There are 5 ways to turn a row about zero (a turn may also mirror it). The second row of each pair is the first, turned, with some noise. The first 45 pairs use one turn. New pairs use 3 turns, one after the other, and a turn may come again.
(in the rows, 128 means zero)
Known pairs, each followed by its turns in order:
[149 176  94 105 110  79 162 116]
[143  85 159  91 168 182 139 139] : (1)

[136 169 127  84 127 176  82 115]
[182 161 122 160 170 124 146 154] : (3)

[164  91 103 104 177 178 146 107]
[ 66 133 131  76 140 103 140  82] : (4)

[ 95 155  87 170 111 117 143 180]
[140  88 109 176  72 111 121 144] : (4)

[136 103 118 176 161 149 154 137]
[ 77  95 160 137 109 121 131 109] : (4)

[141 139 144  99 119 105  99 121]
[119 110 138 100 130 139 127  86] : (0)

[125 169 155 147 107 139 128 137]
[145 134 142 176 147 113 127 134] : (4)

[147  96 170  84 174 158  81 160]
[155 136 111  84 158 153 124 213] : (3)

[110  98 144 173 103 178 159 108]
[133 123 166 139  72  79 100 110] : (1)

[ 80 139 131 147 139 119  83 150]
[123 168 153 129 168 117  92 117] : (2)

[ 97  92 111  84 160 152 148 157]
[121  92  89 142 155  82 142  95] : (1)

[ 77 148 179 132 102 168 177 159]
[ 79 142 152 137 191 171  86 104] : (3)

[125 167  79 133 152 100 116 101]
[174 114 121 119  97 133 160  83] : (4)

[149 143  89  86  79 163 144 178]
[186 179 124 123 148 133  75  89] : (3)

[119 120  81  87 123  86 120 116]
[119 127 113  65  87 128 115 126] : (0)

[176 165 163 141 104  85 143 170]
[125  93  70  95 168 116 120  79] : (3)

[119 134 109  96 164 149 165 172]
[156 140 161  93 138 180 119 113] : (3)

[ 98 174 154 168 168 163 138 164]
[ 91 124 109 211 134 124 162 139] : (0)

[ 94  79 146 143 136  80 175 107]
[190 126 154 148 118 107 180  96] : (1)

[135 141 151 163 116  92  89  85]
[150 114 139  97 155 140 186 108] : (0)

[150  87 177 133 123 129 146  89]
[103  96 142 157 122 128 186 115] : (2)

[ 92 133 107 172 137 153 163 105]
[119 129 162 147  83 113 100  92] : (4)

[140 138 137 121  99  98 114 130]
[128 145 136  97 124 152 146 133] : (1)

[120 119 162 103  76 149 126 140]
[125 155 131 133 162 104  95  85] : (0)

[122 103 138 165 142 119 176 126]
[ 97 123 176 130  95 128 128 140] : (4)

[ 77 164 129 157  77  93  83  88]
[148 169 138 109  85 202 110  81] : (1)

[142 129 176 168 168 118 162 153]
[134  85 103 178 170 153 130 156] : (0)

[114 167  80 154 153 171  76  87]
[163 141 129 211 100 148 174 148] : (3)

[ 82 161 100  76  76  89 102 136]
[118 220 113 121 136  98 155  89] : (3)

[ 89 172  91 168 126 164  79 177]
[106 135 113 174  84  61 183 112] : (0)

[170 146  78  82 165 166 163 136]
[145  88  92  81 101 178 110 177] : (2)

[ 88 120 102  80 122 177 165  82]
[ 98 212 148 113 111 144  99 150] : (0)

[ 82 165 118 112 141 162 104 131]
[166 155 162 109 156 156 104 136] : (2)

[154  96 167  94  93 113  88 108]
[118 140 100 110 152  65 121 175] : (3)

[103 163 123  82 169 142 115 117]
[146 125 171  81 144 145 115 157] : (2)

[101 133 117  95 136 157 132 136]
[119  99  93 125 134 115 114 109] : (1)

[103 139 143 119 136 107 120 135]
[ 98 121 107 120 137 129 134 118] : (0)

[ 85  93  94 153  98 155  87 180]
[128 171 123 187 140 155  61 115] : (2)

[157 123 148 166 150  83 149  93]
[168 142 172 155 120 146 158 165] : (1)

[150 180 133 112 176 168 135 110]
[157  91 124  73 159 155 139 143] : (2)

[ 77 179 175 124 104  87 117 139]
[206 128 147 157 138 122 110 173] : (4)

[180 167 158 157 170 106  96 147]
[141  78 150 151 171 144 189 119] : (4)

[147 146 147 177  96 124 120 105]
[135 157 170 120  94 147 105 150] : (1)

[146 151  95 151 151 144 156 163]
[134 123  75  90 128 149 102 119] : (2)

[ 95  97 180 136  84 151 116 159]
[134 120 162 186 127 129 107  74] : (2)

New pairs. What belongs after each?
[112 129  92 129  77 131 133  99]
[113 116 166  87 107 132 135  92] : (1) (1) (1)

[149 113 125 174 126 166 165 106]
[136 133  81  97 146 170 153 127] : (0) (1) (3)

[119 149 158  93 110  92 119  77]
[187 144 138  92 144 146 167 122] : (0) (4) (4)

[179 118  85 110 103  89  82 160]
[180 146  96 156 133  68  85 116] : (4) (0) (2)

[155 153  97 153 178 135  89 177]
[117 150  90  85 178  94  92 112] : (2) (0) (0)

[160 146 108  87 136 166  91 102]
[101 170 140 177 153 147 109 159] : (2) (2) (2)

[122 100 139 145 162 167  88  96]
[162 172 130 171 112 133 129 163] : (3) (3) (3)

[165  91  88 118 137  89 102 107]
[101 109 185  87 140 125 152 111] : (0) (0) (0)

[175 158 112 123 100 141 147  81]
[112  87 155 123 126 116  60 140] : (4) (0) (1)

[119 159 134 113 110  80 179 104]
[174 104 149 171 138 157 145 103] : (0) (3) (0)

[124  96 114 136  79 169  77  87]
[168 132 130 170 152 189 156  95] : (1) (2) (0)

[128 154 178 157 132 139 150 167]
[142 137 152 101 172  84 125 145] : (0) (0) (1)

[102 162 157 107 139 123  94 124]
[127 133 164 123 143 126 136  72] : (0) (3) (2)

[108 102 164 123 118 111 153  79]
[174  93 140 134 123  95 136  94] : (3) (1) (3)

[157 172 140 120 155 149 146 132]
[ 82 152 118 116 156 144 122 142] : (3) (4) (0)

[132 107 140  90 158 175  87 112]
[ 80  88 144 130 159 108 156 160] : (0) (2) (3)

[149 105 136 171 178 174 174  91]
[ 88 124 128 143 136 147 133  37] : (1) (3) (1)

[128 173 170 162 115 115 166 154]
[ 83 159 129 172 139 166 115 141] : (0) (3) (4)

[141 100 140 127 165  96 175 101]
[139 145 113 126 201 110 136 125] : (3) (2) (0)

[133  80 153 131  83 103  95 103]
[106 113 131  90  97  74 163 125] : (4) (1) (0)

[121  77 131 120  92 154  86 119]
[135 186 122 142 170 157 118 149] : (4) (1) (2)

[ 92  94 141 109 100  82 136 117]
[ 92 118 115 156 163 159 103 163] : (4) (3) (1)

[142 169 143 152 131 159 133 135]
[125 104  81 107 135 130 125 106] : (0) (0) (2)

[128 125 139  84  87 118  80  93]
[ 96 114 116 133 129 146 101  58] : (2) (4) (2)

[ 92 123  84 127 102 121 177 145]
[135 143 115 114 104 103 168 187] : (4) (0) (2)

[161 147 159 150  78 173  98  85]
[129 142 174 205 144 135 125 164] : (0) (0) (0)

[ 95 150 160 126 177 155 124 112]
[114 174 103  87 141 133  98 102] : (0) (0) (2)

[177 180  91 109 161 167 163 173]
[136 129  83 139  74 164 191 180] : (1) (1) (0)

[173  80 115 144  77  87  84 152]
[168  96  77 190 122 133 168 159] : (3) (2) (4)

[161 167 172  84 140 119 153 116]
[116 177 156 114 104 151 116  73] : (0) (1) (1)

[178 122 106 105 135 179 127 104]
[ 98 175 105 164 101 120 105 114] : (4) (0) (0)

[173  77 156 114 117 152 112 124]
[119  71 126 122 121 130 171 160] : (2) (0) (4)

[174 176 117 173  80  80 118 119]
[155 125 110 171  67  60 135 144] : (3) (2) (4)

[ 92 130 171 171 128 172 145 104]
[164 157 162 127 101  98 183 134] : (0) (4) (1)

[128 174 155 153 107 161 123 114]
[102 131 123 128  75 167 103 125] : (2) (2) (2)

[135 112 129  94 164 141 157 141]
[136  90 130 128 101 112  95 146] : (4) (4) (2)

[139 156 161 130 107  88 129 149]
[137 129 107 144 142  74 111 149] : (3) (2) (4)

[161  78 134 119 117 153  87 121]
[169 179 134 151 149 125 148 113] : (1) (2) (4)

[113 119 176 177 175 135 170  81]
[131  47 148  85 104 106  94 140] : (4) (3) (4)

[159 148 173  88  77  77 177 124]
[139 144 159 177 215 127 110 172] : (1) (0) (2)

[101 104  88 172 139  83 158  81]
[178 123 191 114  82 149 115 150] : (3) (2) (1)

[ 90  78 112 119 150  85 133 132]
[165 162 118 117  94 167 164 118] : (4) (4) (3)

[141 172 158 121 179  80 152 140]
[123  78  75 143 140 122 150  76] : (0) (0) (0)

[ 78  77 100 136 149 150 137  82]
[140 105 106 121 158 112 172  59] : (4) (4) (4)

[ 99  84 140 132 160  77 135 140]
[190 110 148 130 161  99 135 113] : (3) (3) (4)

[144 114  97  77 152 107 175 169]
[127 114 130 204 157 167 142 133] : (2) (2) (4)

[150 178 123  85 153 168 154 171]
[102 108 117 163 157  57 158 113] : (3) (2) (1)

